There are 9 hidden switches. A switch that is on adds its own fixed numbers to the row, and there is some noise. The rows also spread widely along 11 directions, which tell nothing about the answers.
Known rows, each followed by its switches (1 for on, 0 for off):
[ 25  24  14  -5 -32   4  41   8  18  21 -27  -4  28 -16   6  -2  -9   1
 -42  10  32 -25  -5  13  26  -6  14  47  14   1   5 -11   6   8   2  15]
0 1 1 1 0 1 0 1 1
[  6  -7  -5  12  17  -6   2 -32 -25  -3  12 -34  10  45  27  37  -7   5
  11  11  11  12  27  34  21  18 -23  -6  23  29  19  -6  -7  24  15  -9]
0 0 0 0 0 0 1 0 0
[ 18  15   9 -35 -28  21   2  12 -12  18  22  -1  27 -18 -20   8 -12   7
  14   5  -9 -29  -1  -8   6   8   8  -8  -4   4 -30 -16 -15  10  -1  24]
0 0 0 1 0 0 0 1 1
[ 15  32  16 -16 -38   1  13  -9  32  24 -15 -19  33 -35  -3  -9 -24   1
   6  -6  -3  -6 -20 -10  25  -4   5   7 -18  11  -5 -13   6 -33  13 -11]
0 1 0 0 1 0 1 1 1
[-10  34  31 -22 -30  11  -5 -19  16 -16  12  19   9 -27  25  -5 -17 -21
   6   1 -16  18   1  -4   4 -15  11   2 -35  14  25 -25   3 -45   3 -20]
1 0 0 0 1 0 0 1 0
[ 18  -3 -16 -47  -9  -9  24  -9 -19   0 -14  13  19  36  -9   2  12  -6
  -6 -30  -8  -8  -4  -2  -1  29  25 -20   0   4  28 -10   1 -20  18 -47]
0 1 1 0 0 0 1 1 0
[ 13  14  21 -24 -20   5   4 -15  14  -5  29  26  30  13  -4  -3  -8 -19
  27 -12  -3   0 -24 -24  15  -4   4   4 -27  16  15   4 -12 -60  16 -39]
1 1 1 0 0 0 0 1 1
[ 18   5   6  15 -10  -8  47 -12   7   6 -20  14  19  17   4   0  18  -1
 -40  -3  44  -5  -8  17  28  13  -9  64  11  23  33 -10  -8 -26   3 -16]
1 1 0 0 1 1 0 0 1
[ -5  11  27 -12 -17  26  -6  -3 -18 -23  36 -12  18 -31   0  29  -4  40
   1  26   2   5  18  43   3  14 -29  28 -30  37  17   4 -25 -39  10  11]
1 0 0 0 0 0 0 1 0
[ 15 -15   1  28  -5 -27  10 -32  -2  21 -20 -28  18 -12 -32  24   8  14
   9  -4  -1   7 -21 -22  10  18  10  20 -13  26  44   0  15 -39  36 -27]
0 0 0 0 0 0 1 1 0
[ 19  -3  -3  10 -11  28  -7   3 -18  23  25  -2  28 -16 -31  -3  -2  13
  15  24   9  -3   0   7  12   4  -3  33  11  18  -7   4 -16  11  21  45]
0 0 0 1 0 0 0 1 1
[  2  16   2 -22  -7  -9  20 -24   2   0   3   4   1  25  26   1  -9 -26
  12 -16  -6  10  11  -6  19   4  20 -28   7   6  12 -17  10   1  -3 -24]
1 0 0 0 0 0 1 1 0
[ 17   0  19 -14 -13 -29  43  -6 -44  -2  18   7   2   7   0  24  26  -4
  -6  10  14 -17   3 -24   5  20  37 -13  -1  13  10 -43 -11   2 -27  -3]
1 1 1 0 0 0 1 1 0
[  9  16  -5 -27 -46  24  -4  11 -12  31  -5 -17  22 -56 -25  -8 -14  18
  -2  23 -16  -4  10  10  -8   1  29   4  -3 -10 -13  -7   3  25  26  50]
0 0 1 1 0 0 0 1 0
[ 11  15   4  -3 -34 -37  61  -1  14 -10 -28   4   7  14  23   6  11  -2
 -52   2  43 -16   6  18  37   1  21  28  20  13  15 -14  19  -2 -15 -17]
1 1 0 0 0 0 1 1 1
[  7  26   2 -19 -37 -11  17   1  27  -6  21  14  -2  -4  23 -15 -15 -27
  18  -1  -5  21   4 -27  30 -25  32 -24   6  -9 -23  -1  25  -6 -10   9]
1 0 0 0 0 0 1 1 0
[ 30   5 -14 -16 -46 -43  35  24   9  -2  14 -14  12  26  19  34   6  13
 -27  16  46 -33  10   8  32   0   1  14  30   7 -38  18  12  30 -14  24]
1 0 1 0 0 1 1 0 0
[ -4  29  26 -10 -21   6  35  -9   7  -7  17  13 -12 -19  30 -16  -7 -23
   2   6 -11  23   9 -20  25 -17  27 -14  -1  -9 -10 -31   7   4 -29  11]
1 0 0 0 0 0 0 0 1
[  8 -34 -37  -8   5 -18   9 -10 -30 -16  25  10  14  45 -30  31  38  18
  14  -1   4   3   6  -5  -2  29  -2   7   2  12  25   4 -13 -11  21 -14]
0 0 0 1 1 1 0 0 1
[  4  -4  -8 -31 -28 -12  20  14  -5 -34  46   4   6 -10  -7   8  22  29
  22   7 -10  18   3 -21  17   7  16 -28 -21   2 -14  -3  -1 -38 -13   2]
0 1 0 0 1 0 1 1 1
[  0  -6  -8   5 -17 -38   6 -50 -27  29 -12 -48  26   7 -17  37   0  12
  25  16   1  -6   5  10   4  26   8  -8  -6  27  39  -9  -6   1  44 -21]
1 1 1 0 0 0 1 1 1
[  6   9  -7 -26 -12  11   2   0   5 -20  -1  26  19  37  19   1   2 -10
 -23 -10  24  -1   8  41  16   6 -20  39  14  20  15   9  -7 -19  19 -14]
1 0 0 1 1 0 0 0 0
[ 27  -8 -16 -20 -33 -38  24  14  20 -11  51   9  10  39   1  11  10  -7
  29  -4  18  -7 -15 -44  38  -9  14 -19  22  -2 -49  29  14  -5 -11   4]
1 0 1 0 0 0 1 0 1
[ -8  -3 -19 -24   8  46  11   6  -4 -37  16  -7  -3   8  19 -14  -1  35
  -5   0 -11  50  35  56  16  13 -20   8  12   1  13  26   1 -15  26  13]
0 0 0 1 0 0 1 0 0
[ 31   8 -21  -8 -22  -8  32   9   2  41 -34 -16  31   8 -16  -4  -3  10
 -26  -6  43 -28  -3  25  36  21   7  31  38   9 -16   8   1  25  18  21]
1 1 0 1 0 0 1 1 0
[ 32 -11  13  27  25   6  39  -9   5   8  20   3   0  16   8  -8  21  -9
   5  -8  20  18 -11 -36  39  10  10  17  26  14   2 -15   8 -15 -27  13]
0 0 0 0 1 0 1 1 0

New rows. What belongs after each?
[  5  -2  -2 -11  25  11   7 -30 -11 -25 -10  11  15  62  24  14   2 -11
 -17 -21   6   6  16  42  10  20 -16  18  11  33  62  -4  -3 -25  28 -52]
0 0 0 1 0 0 1 1 0
[ 31   8  27  23  12  27  28  -7  22  39 -11 -25  23 -24 -14  -8 -14  12
   1 -14  23  -4 -26  -4  40  18 -15  53  10  29  -1   9  -4 -32  14  18]
1 0 0 1 0 0 1 1 0
[ -7  23  33 -37  -8  21  38 -18 -25   4  -2 -20 -12 -38  26   1  -1   3
 -14   1 -28  11  18   3  -7  25  20 -25 -16  -5  13 -53 -10   7 -23   9]
1 0 1 0 1 0 0 0 0
[ -7  -2 -14 -27  -5 -10  32 -18   3 -21  -5 -30   4  24  19  23   5  25
  -9  -8  -9  12  25  28  21  26  -2 -22   6  11  22   4  16  -5   7 -29]
0 0 0 0 0 0 1 1 1
[ -3  17   9 -10 -11  34 -25 -12   0   1  21 -27  28  -5  12  19 -33  20
  19  19   6   5  18  55  16   7 -45  23  -6  31  -4  22 -25  -8  37  17]
1 0 0 1 0 0 0 0 0
[ 12   0  14  -9  24  30  23 -22 -25   0   4 -17   8   5   4  14   1  14
   4  -4 -15  12  11  12   0  30  -2   8  -8  19  43 -15 -13 -17  13  -9]
0 0 1 1 0 1 1 1 0
[ 24  19   7   0 -13  -2  47  -7  -9  23 -43   7  14 -12  -4 -11   2  -9
 -38  -8  20  -7  -3   6  14  11  25  32   7   8  35 -35   7  -3   2 -10]
0 1 0 0 0 1 1 1 0
[ 20   9   7 -21 -21 -19  17  -3  23   5  26 -38  23  23  21  40 -12  11
  12   7  13 -27   1 -13  37   3  -7 -23  14  10 -33  13   8  12 -10  -1]
0 0 1 0 0 0 0 1 1
[-23  28   5 -18 -27   0   8 -19   6 -29  10  -5  -5  -1  57   7  -8  -8
 -13  25   2  29  46  38  18 -11   6 -14   5   5  16 -18  10  14  -6   6]
1 0 0 0 1 0 0 1 0
[ 23  30   7 -14 -18  18  11  -3  26  36   1 -29  31 -11   3  -8 -38  -4
  30  -3   0  -8  -8 -11  42  -5   4 -12  11   0 -36  -2   0   8  11  15]
0 1 0 1 0 0 1 1 1
[ 22 -20   6  24  -3 -33  16 -10  -1 -19  64   6  -4  30   5  22  21 -10
  41  14  14  22 -13 -55  30  -6  12  -5   8  15  -9  14   7 -29  -7   2]
1 0 1 0 0 0 1 0 0
[ 36  23  38  -7  -6  22  25 -12   7  55 -28 -36  31 -33  -8   1 -28   1
 -13 -15   2 -32 -25  -5  16  20   0  25   0  21   3 -21  -4  -8   7   3]
0 0 1 0 0 0 1 1 0
[-12  34 -15 -35 -29   9  -3 -17  12 -14 -18  20  14  17  31 -23 -27 -25
  -1  -7  -4  24  23  39  17 -15  15  -4   2   2  27   0  10 -12  38 -24]
1 1 0 1 0 0 1 1 0
[ -4  27  12 -49 -31  -8  12 -24  -2 -17 -22  15  26  18  14  18 -16 -13
 -19 -15 -16 -14   0  17 -10   3   7  -3 -38  10  51 -25  -8 -36  24 -71]
0 1 1 0 0 1 0 0 1
[ 36   3 -13 -28 -35 -23  11  12   4   7  34  12  31  30 -14   8   1 -12
  28  -2  13 -24 -17 -37  24  -6  21 -20  11   3 -34   6   1  -2   0  -4]
0 1 1 0 0 0 1 1 1
[  1   5  -8 -37  -9   7  -9 -10 -33 -14  33  38  18  35  -3   6   1 -19
  29   1   0   1  13   5   3   6  12 -20  -6  12  10 -13 -25  -8  16 -14]
1 1 0 1 0 0 0 1 0
[ 26 -10  28  48  15 -11  21 -24 -16  28  17 -39  12 -10   2  33  13   2
  16  33  27   1 -12 -34  33   4   7  22  10  17   4 -31 -12   8  -8  31]
0 1 1 1 1 0 0 0 0
[ 10  -4 -25 -24  -1 -10  27 -10  21  -2  18 -34   8  36  18  10  -2  12
  33  -8   7  21   9  -5  44  12   7 -35  23  -4 -15  32  11  -3  15  -6]
1 1 1 1 0 0 1 1 0
[ 29  10   8   2  25  -6  68 -15  10  10 -27  -6   3  56  39   2  -3 -24
 -25 -30  33  -3   6   1  48  16   2   3  38   5  10 -25   4  12 -25 -30]
0 1 0 0 0 1 1 0 0
[ 19   0 -15 -33 -33   2  13  14  -3  -6  18  14  15  -1 -14 -13   4  12
  11  -5   3  15  -6   0  13   8  11   3  -1  -3 -10  22  -3 -28  22   3]
1 1 1 0 0 0 1 0 0
[ 12   4   3 -26 -13   1  35 -14 -35  14 -15  -1  20   5 -12   1  14   7
 -20  -6   7 -16   3  24   0  38  17  12   3  18  31 -23 -19  -4  12 -12]
1 1 1 0 0 0 1 1 1
[-17 -10  -3  13   9   2  31 -28  -3 -37  15  -9  -5  12  19   5  19  22
   0  12   7  56  21  26  30  12 -10  15  -4  13  44   8  -3 -38  13 -17]
1 1 0 0 0 0 0 0 1
[ 26  30  18 -32 -58  -5  33  32   8  -1 -16  16  33  -6  13   6  -6   4
 -65  12  49 -53  -4  39  25  -6   2  59  16  13 -17  -6  -9   6  -5  15]
1 1 1 1 0 0 0 0 1
[ 32   1   0  37  16  -6  28 -25  26  18  -6   4  19  40  13  -3   5 -23
  -5 -11  45   9 -14  -3  42   6 -15  56  27  31  26   7   6 -21  12  -8]
1 0 0 0 1 1 1 1 0
[ 25   6   0  10  -7  16  39  -2  36  26 -20  -3  17 -11 -14 -29  -2   3
 -17 -18  23   5 -22   3  42   7   4  53  22  10   2  20  16 -25  16  12]
1 0 0 1 0 0 1 1 1
[  3  12  -5 -54 -48   5  13   8  24 -10  13  13  20 -17 -14 -12  -1   9
  -1 -13 -17   0 -11  -7   4   4  18  -2 -22  -6  -2  23  10 -44  20 -17]
1 0 1 0 0 0 0 1 1
[  1  33  23 -16 -26  37  15  -7  11  25 -29  -9  12 -61   0 -25 -26   4
 -20  -1 -22  13   3  15   7   0  17  16 -14  -3  18 -24   9 -13  12  10]
0 0 0 0 0 0 0 1 0
[ 35  -7 -33 -33 -30   1  18  28  -6   4 -10  33  36  26 -32   0  19  11
 -35  -5  35 -28  -7  19   6  12   8  48  17   3  10  20  -3  -8  29   2]
0 1 1 1 0 1 0 1 0
[  8  23  24 -11 -14   5  20 -23  17  26  -3 -23  21 -24   2  18 -16   4
   8  -7   0 -10  -8  -9  15  15  -9  10 -23  21  10 -17  -8 -29   2 -11]
1 0 0 0 1 1 0 1 0
[ -8  30   7 -61 -43  22   9   2  28  -2  -7 -18  21 -38  -1  -4 -21  27
  -8 -19 -22  -3  -4  24   7  16 -16   0 -30   3 -10   9  -5 -44  17 -19]
1 0 0 0 1 0 0 0 1
[  1  12  35   6  43  57  17 -27 -12  -9  39 -19   5   0  34  10 -16  10
  24   9  -9  34  24  18  22  16 -29   1  -8  24  24 -17 -27 -17  -8   6]
0 0 0 0 0 1 0 1 0
[ 25 -16  14  -2  19   2  23  -7  -6   8  39 -26  15  20  -3  37  16  17
  26  -5  10 -13  -8 -32  29  30 -15 -14   5  25 -18  -9 -15 -18 -24  -2]
0 0 0 0 1 0 0 1 0
[ 23  -8  19  17   9   8  38 -14 -25  20 -22 -27  21   5   0  18  21  21
 -55  11  33 -22   0  36  11  35 -16  62  23  30  33 -24 -16  11  -2  11]
0 0 1 0 1 0 0 0 1
[ 17 -10   1  -1   3 -29  42 -29  -5  18 -20 -21  11  26 -14  24  13   3
  -8 -25  10 -17 -16  -9  22  35   1   8   9  22  20  -9   2 -16   6 -38]
1 0 0 0 0 0 1 0 1
[ 17   5   0 -25   1  13  -1 -18  -5  11  28  -3  23  16  -4  -4 -14 -12
  49 -12 -16  16  -8 -23  15   8  10 -33  -7   6   3   0  -8 -23  20 -18]
0 1 1 0 0 0 1 1 0
[ 17  21  -8 -49 -38  14  -2  11   7  14   1   6  35   1 -21  -7 -22   4
   3 -19  -1 -27  -9  25   8  10 -11  14   1  11 -25  17 -12 -11  31  -3]
1 0 0 1 0 0 1 0 1
[  6   6 -13 -41 -49 -40   4 -14 -15  -1   3   2  26   0 -26  31   0   7
  20  -4 -12 -13  -7 -15 -14  14  24 -20 -38  12  26  -1  -1 -38  36 -44]
1 1 1 0 0 1 1 1 0
[  9  -1  13  -9   6   9  39   3 -23 -14  33 -22   2  -4  12  18  15  34
   8  14  16  10  19  15  30  28  -6  -9   5  22  -8  -9 -19  -9 -21  19]
1 1 0 0 0 0 1 1 0
[ 10  -1  -4 -24 -22 -19 -14 -25  -7   1   6 -10  44  32  -8  37   0   4
   9   2   7 -22  -6  10   3  15 -13   5 -16  30  31   0 -15 -29  33 -45]
0 1 1 0 1 0 0 1 1
[ 16  -4  -9  -4  -1 -30  34 -20  -7  19   8 -31  16  39   0  29   5   0
  26  -2  20 -15   2 -15  40  22   8 -24  23  16 -13  -6  -2  19  -2  -6]
1 1 0 1 0 0 1 1 1
[ 17 -14 -17 -15 -31 -69  52 -13 -16  28 -36 -16  -1  19  -9  30  38  -8
 -37  -8  21 -32  -8 -31   8  27  48 -11  24  -6   6 -31  19  34 -13 -11]
1 0 1 0 1 0 0 0 0
[ 16  10  15  -4 -26 -37  18 -15  11  15 -20 -16  30  14   4  39   3   0
 -21   1  39 -37 -11   9  26  15 -10  28  -3  34  19 -11  -5 -27   6 -33]
1 1 0 0 1 0 0 1 0
[ -8 -15  -8  11  -4 -14  13 -19  26 -36  30 -12 -11  11  26   9  19  12
  14  13   3  56   8  -9  33 -10   3   7   0   2  20  29  20 -38  18   1]
1 0 1 1 1 0 0 0 0
[ 18  20  11   5 -57 -23   3  12 -18  25  16  10  14 -36 -17   9  -7 -12
  -1  35  22 -22  -3 -17   8 -19  26  18  10   6 -33 -25  -2  31  -5  48]
1 0 0 0 0 0 0 0 0
[ 12 -19   1  -3  -6 -21  17  -7   8   1  45 -43  11   2 -20  45  11  37
  44   7  -7  -3  -8 -42  31  18  -3 -32 -12  12 -23  14   4 -26  -8  -6]
0 0 0 0 0 0 0 1 1
[ 19 -15 -36   7 -11 -19  16 -22 -16  35 -23  13  27  33 -28 -11  22 -20
  -2  -3  23  -1  -7 -10  15  15  27  17  30   5  25 -15   4  18  24  -7]
0 1 0 0 1 0 0 1 1
[ 14  17  -8 -43  -6   8  19  -4  -7   7  13 -21  28  46  27  32 -13   7
   3   4  24 -27  26  38  25  21 -15 -14  21  11 -13   5 -21  30   5  -2]
1 1 1 1 0 1 0 1 0
[  1   1   6 -20  -3  -8  28 -24   4 -20  12 -11   4   7   6  23   7  16
   6 -13 -13  13   1  -1   5  22   2  -4 -28  19  42   7   5 -53  15 -42]
1 0 1 0 0 1 1 1 0
[ -9   3  13  -5  -1   9   1 -16 -18 -33  42  -8  14  18  21  30   1  21
  16  23  15  20  26  36  22  12 -26   3 -11  33  23   5 -24 -31   9 -12]
1 1 0 0 0 0 0 1 0
[  1 -21 -25  -9  10 -19  20 -43 -21  16  -9 -14   2  21 -22   5  23  -1
  23 -24 -16  23  -1 -16   0  42  21 -23   0  11  41 -12   5 -18  25 -30]
1 0 0 0 1 0 1 1 0
[  0  -8   2  -2 -17 -32  27 -18 -34   4   2 -45   3 -17 -10  43  10  31
   3  16 -13  -7  12  -4   4  28  14 -21  -9  11   8 -30   0  11  -2   1]
0 0 0 0 0 0 1 0 1
[ 16  27 -10 -29 -30  15  15 -10  33  14   4  16  17   2   6 -34 -22 -25
  12 -17  -9  15  -6  -9  18 -13  19   4   3  -8  -2  16  15 -14  23  -3]
1 0 1 0 0 1 1 1 1
[ 18  15  23 -29   3  20  19 -26 -11  19  -6  21  22  18   0 -10  -6 -35
  -4 -27 -17 -15 -11 -17  -3  12  23  -1  -5   8  32 -36  -7 -12   3 -35]
0 0 1 0 0 0 0 1 1
[  9  13  14 -19 -29 -11  12 -10  38  -5  20  -6  24   2   5  13 -11   0
  25  -2   2   0 -18 -27  32 -11   7  -2 -21   6  -2  18   4 -52  15 -25]
1 1 1 1 0 0 0 1 1
[ -4  15  -9 -47 -19   2  -9  -7  -5 -12  17 -12  22  27  19  31 -21   4
  28   2 -11  -5  22  13  16   4  -1 -47  -7   4  -8  -6  -8   3  13 -22]
0 1 0 1 0 0 0 1 0
